The groups are shells around one centre, one inside the other: the same stretched ball of 4 dimensions in 9 sizes.
Some rows, each with its group after it:
[ -48   26  -44  -19   86   81  -46   -2   80   18  -28  -23  -75  -24
   32  -95 -103   12  -31    6   49    2  -16]	lifa
[ -9   5 -42   1  70  79 -16 -17  73 -15 -24  -6 -28 -18  39 -59 -78  23
 -66  15  29  -4 -28]	Mepib
[-35  14 -36   7  87  72 -21 -12  56 -21 -15 -15 -60 -16  29 -81 -82   2
 -38  20  13  -9   2]	lifa
[ 25   9 -64  28  60  82  11  -2  33 -36 -11  10 -34 -25  38 -50 -67  19
 -66   5   3 -24 -29]	Mepib
[ 22  11 -63  33  63  80  11   0  26 -39  -7   9 -41 -26  36 -55 -68  14
 -61   5  -5 -28 -23]	doso
[  5  28 -72  29  71  82  -4  18  14 -20  -3   3 -80 -36  31 -81 -84   4
 -36  -9  -4 -35 -15]	nada
[-23   9 -42  -2  80  78 -10 -21  76 -29 -29 -13 -34  -7  33 -58 -73  10
 -51  31  32  11  -6]	bagak
[ 20  -2 -40  39  59  72 -10  -7  27 -19   8  11 -34 -38  44 -66 -76  27
 -81 -14 -19 -53 -42]	bagak
[  9   9 -47  30  64  75 -16   2  29 -10   3   5 -52 -39  40 -76 -84  21
 -65 -15  -8 -47 -36]	doso
[-15 -14  -9  17  75  64 -19 -38  70 -29  -8  -7  -9 -13  41 -58 -69  21
 -82  22   1 -20 -20]	nada
[ 11 -13 -25  37  67  67   1 -27  41 -45   1   6 -11 -19  41 -50 -61  19
 -84  14 -19 -35 -23]	bagak
[-21  17 -53   0  80  81  -7 -11  65 -27 -29 -12 -49 -11  30 -64 -76   6
 -41  27  31   8  -3]	Mepib
[ 28  16 -67  47  60  79   4  16  -2 -27  10  14 -64 -42  37 -72 -77  13
 -56 -19 -25 -56 -29]	Lig
[-22   1 -30  -3  76  75 -20 -27  83 -17 -25 -12 -23 -12  38 -60 -76  21
 -65  24  31   2 -20]	Lig
[  5  -5 -25  31  64  69 -26 -12  38  -6   9   5 -34 -39  45 -75 -83  29
 -82 -15 -15 -54 -43]	lifa
[  1  16 -62  19  75  80  12  -5  40 -46 -19  -1 -46 -13  30 -55 -66   3
 -44  24   9  -5  -2]	Zelo
[ 33  19 -79  45  61  82  22  15   1 -45   0  15 -58 -32  33 -59 -67   7
 -51  -3 -19 -39 -18]	nada
[  6  11 -52  40  73  72   3   1  13 -40   4   5 -58 -28  32 -71 -71   3
 -50   3 -23 -40  -8]	Zelo
[ 38  -3 -51  47  53  75   9  -5  18 -37   7  18 -24 -34  44 -51 -65  25
 -84  -8 -23 -51 -41]	bagak
[ 15  19 -68  29  65  82   3  10  22 -26  -6   6 -59 -32  34 -67 -77  12
 -50  -4  -2 -31 -23]	faza
[ -1  -9 -28  12  68  73  -8 -31  72 -30 -17  -2  -6 -13  42 -48 -67  26
 -82  21  14 -10 -28]	Mepib
[-22  20 -51   1  77  80 -25  -1  58  -2 -19 -10 -63 -26  34 -81 -91  13
 -43   4  27 -11 -20]	faza
[ 29  19 -70  48  60  79   2  20  -6 -23  12  15 -70 -46  37 -76 -80  13
 -54 -24 -27 -60 -32]	voma
[-14  21 -54  12  76  79 -20   4  43  -8 -12  -6 -68 -30  33 -82 -89  10
 -42  -1  13 -21 -18]	doso
[-47  16 -33 -12  89  75 -36 -15  80  -2 -26 -22 -58 -15  31 -84 -91   8
 -39  20  37   4  -6]	voma
[  6  -4 -33  40  72  67   5 -18  28 -51   3   4 -30 -19  36 -58 -61   8
 -68  16 -25 -35  -9]	Zelo
[-41  18 -41 -14  86  79 -29 -13  82  -6 -31 -20 -56 -13  31 -78 -88   9
 -37  23  43  11  -7]	voma
[-26  25 -59  -9  79  85 -22   0  67  -4 -29 -14 -64 -20  31 -77 -90  11
 -35  12  42   5 -14]	Zelo
[ 13   1 -39  42  65  70  -8  -6  20 -26  10   8 -42 -35  40 -70 -75  18
 -71  -9 -25 -53 -29]	faza
[ 22 -10 -33  40  61  70   3 -21  35 -40   3  10 -13 -25  43 -50 -62  24
 -88   5 -20 -41 -33]	Lig
[-39   9 -31 -12  85  76 -27 -24  88 -12 -30 -19 -40  -9  34 -70 -83  13
 -49  28  40  11  -9]	Lig
[ 11  12 -60  25  68  80   7  -3  35 -38 -12   4 -43 -22  34 -57 -69  11
 -55  11   2 -19 -17]	doso
[ 23  12 -62  33  59  80   1   5  23 -24  -2  10 -47 -35  39 -63 -76  20
 -65  -9  -6 -39 -35]	faza
[ 16  -5 -40  24  61  75  -2 -19  51 -30  -9   6 -14 -23  43 -49 -67  27
 -83   8   2 -26 -35]	voma
[-46  14 -31 -22  83  79 -47 -16  95  17 -30 -22 -51 -20  37 -84 -98  21
 -49  11  52   6 -24]	lifa
[-46   8 -19  -3  87  69 -41 -21  76   0 -16 -20 -52 -19  35 -87 -91  12
 -49  14  23 -10 -11]	nada

New rows. What belongs after each?
[ 35 -12 -42  45  57  71  20 -22  30 -57   0  15  -3 -20  42 -36 -52  22
 -90  13 -23 -36 -29]	Mepib
[  1   9 -52  27  74  75   9  -9  35 -47 -11   0 -43 -16  32 -58 -65   4
 -52  21  -4 -16  -4]	voma
[ 42 -11 -43  63  56  68  23 -13   4 -62  15  20 -16 -28  42 -44 -52  17
 -87   3 -47 -57 -26]	nada
[ -1  20 -61  30  75  77   1   6  19 -34  -4   1 -68 -27  29 -75 -76   0
 -39   5  -9 -29  -5]	Zelo
[ 10  20 -67  23  65  83  -5  10  29 -16  -8   4 -61 -34  35 -71 -82  14
 -50  -7   6 -29 -27]	Lig
[ -5  27 -66  22  73  81 -14  16  22 -10  -5  -1 -82 -36  31 -86 -89   6
 -35 -10   2 -33 -18]	Mepib
[  1   1 -42  20  72  74   5 -21  52 -45 -15  -1 -24 -12  36 -50 -63  12
 -65  25   5 -10 -11]	doso
[-19   9 -39  13  80  73 -11 -14  53 -29 -14  -9 -46 -16  32 -69 -75   7
 -49  19   8 -12  -5]	faza
[-24  -5 -16   9  78  68 -26 -30  72 -18 -12 -10 -25 -17  39 -68 -77  20
 -70  18  10 -16 -19]	Lig
[ 44  -2 -59  43  52  78  19  -7  23 -46  -2  19 -16 -28  43 -40 -59  25
 -85   1 -15 -39 -39]	lifa
[ 56  -2 -61  70  52  73  31   2 -14 -63  18  26 -29 -34  40 -45 -54  15
 -80  -7 -51 -64 -29]	nada
[ 43   7 -67  50  53  79  15   7   5 -38   7  20 -39 -37  40 -54 -67  20
 -73 -12 -24 -52 -37]	bagak
[ 24 -11 -37  38  61  71  13 -25  39 -53  -3  10  -6 -17  41 -40 -55  21
 -86  17 -16 -30 -25]	bagak
[ -5   0 -29  18  66  73 -30 -13  53   0  -2  -1 -36 -35  44 -75 -87  29
 -76  -9   4 -38 -42]	nada
[-21  18 -48  -5  74  82 -31  -4  69   7 -22 -11 -55 -27  37 -79 -93  21
 -51   1  36  -9 -30]	nada
[ 30   0 -54  46  61  74  20  -9  17 -56   1  13 -27 -23  38 -46 -57  13
 -72   9 -24 -37 -20]	faza
[ -1   8 -43  14  65  78 -24  -6  52   0  -8   0 -42 -34  42 -73 -87  27
 -68  -9  13 -31 -41]	Mepib
[ 52  10 -73  65  52  78  24  16 -18 -46  17  25 -50 -43  39 -57 -65  14
 -68 -19 -43 -66 -33]	Mepib
[ 30  -6 -50  41  63  74  29 -21  31 -69  -7  12  -9 -12  37 -32 -48  13
 -78  26 -17 -22 -14]	Zelo
[ -4  30 -65  21  70  82 -25  23  21   8   0   0 -89 -46  34 -96 -99  12
 -37 -25   4 -43 -30]	lifa
[-55   3 -13 -15  92  69 -37 -35  97 -11 -28 -26 -35  -5  33 -75 -83  11
 -51  34  37  12  -2]	Zelo
[-37   2 -21 -15  80  74 -38 -29  97   1 -28 -18 -29 -14  39 -71 -87  24
 -64  20  42   4 -24]	nada
[ 15   7 -50  45  67  72   3   0  11 -38   8   9 -50 -32  36 -68 -71   9
 -61  -3 -27 -47 -18]	Lig
[ 45  -9 -47  51  49  74  11  -9  17 -38   9  21 -14 -35  47 -46 -62  30
 -95 -10 -29 -56 -47]	lifa
[ 36  12 -65  54  56  77   5  16  -7 -27  16  18 -59 -46  39 -71 -76  16
 -64 -24 -34 -65 -36]	bagak
[-54  19 -31 -18  90  76 -45 -13  85  10 -27 -25 -64 -18  32 -91 -98  11
 -36  15  43   5  -9]	nada
[ 16  22 -67  34  63  81 -10  19  10  -8   5   9 -73 -46  37 -82 -88  16
 -51 -24 -10 -51 -34]	voma
[  5   3 -48  13  67  79   0 -18  60 -32 -20   0 -22 -16  38 -49 -68  20
 -69  19  17  -8 -24]	voma
[-44  -8  -5 -14  84  68 -39 -43 105  -7 -27 -21 -14  -7  40 -66 -81  23
 -71  30  37   7 -18]	lifa
[ 52  19 -84  58  50  83  19  26 -19 -33  14  25 -63 -48  38 -64 -73  16
 -61 -27 -33 -65 -39]	lifa
[ -6  -1 -39  13  75  74   5 -27  65 -48 -23  -5 -17  -5  35 -45 -60  11
 -64  35  14   2  -7]	voma
[ 40 -12 -46  52  58  71  30 -21  21 -70   2  18  -3 -17  40 -31 -46  17
 -88  18 -31 -36 -22]	Zelo
[ 36 -12 -33  62  56  66   7 -12   6 -44  21  19 -21 -36  45 -56 -62  22
 -91 -10 -49 -68 -36]	lifa
[-41  12 -28   0  87  71 -34 -15  67  -6 -16 -18 -58 -19  32 -86 -89   8
 -44  14  20 -10  -7]	Mepib
[-40  10 -30  -6  86  74 -28 -21  78 -13 -25 -19 -47 -12  32 -76 -84   9
 -46  24  30   3  -6]	Lig
[ -8 -11 -16  27  73  64 -14 -30  53 -32  -1  -2 -18 -19  40 -61 -69  18
 -79  15 -11 -31 -20]	Mepib
[-29   0 -20  14  85  66 -19 -26  61 -30 -10 -12 -37 -13  34 -71 -74   7
 -57  25   3 -14  -2]	lifa
[  0  -4 -25  37  70  66 -16 -15  31 -24   9   3 -38 -31  40 -73 -75  17
 -72  -2 -24 -49 -24]	nada
[-28   2 -29   5  85  70  -7 -31  72 -42 -24 -14 -27  -2  31 -57 -66   5
 -54  40  17   7   4]	Zelo
[-49  13 -25 -11  87  74 -46 -15  81  10 -20 -22 -58 -22  35 -91 -97  14
 -45  10  34  -6 -16]	Mepib
[  5  12 -58  12  67  82  -3  -6  52 -24 -19   0 -38 -22  37 -58 -75  18
 -59  10  19 -11 -25]	voma
[  2  17 -60  13  67  83 -11   2  45 -12 -15   0 -52 -29  37 -69 -83  18
 -54  -1  17 -20 -30]	bagak
[-33  11 -30   3  82  73 -32 -14  64  -6 -14 -14 -53 -22  34 -83 -88  12
 -49  10  18 -14 -14]	faza
[ -2 -12 -20  30  72  65  -4 -31  49 -43  -2   0 -14 -15  39 -54 -62  16
 -79  20 -14 -28 -16]	Mepib
[ 25  -1 -42  52  60  69  -2  -2   7 -30  17  14 -41 -40  42 -69 -72  19
 -76 -15 -37 -64 -34]	voma
[-12  -5 -28  13  75  71  -7 -30  67 -36 -17  -6 -18 -10  37 -53 -66  16
 -70  28  11  -7 -13]	doso
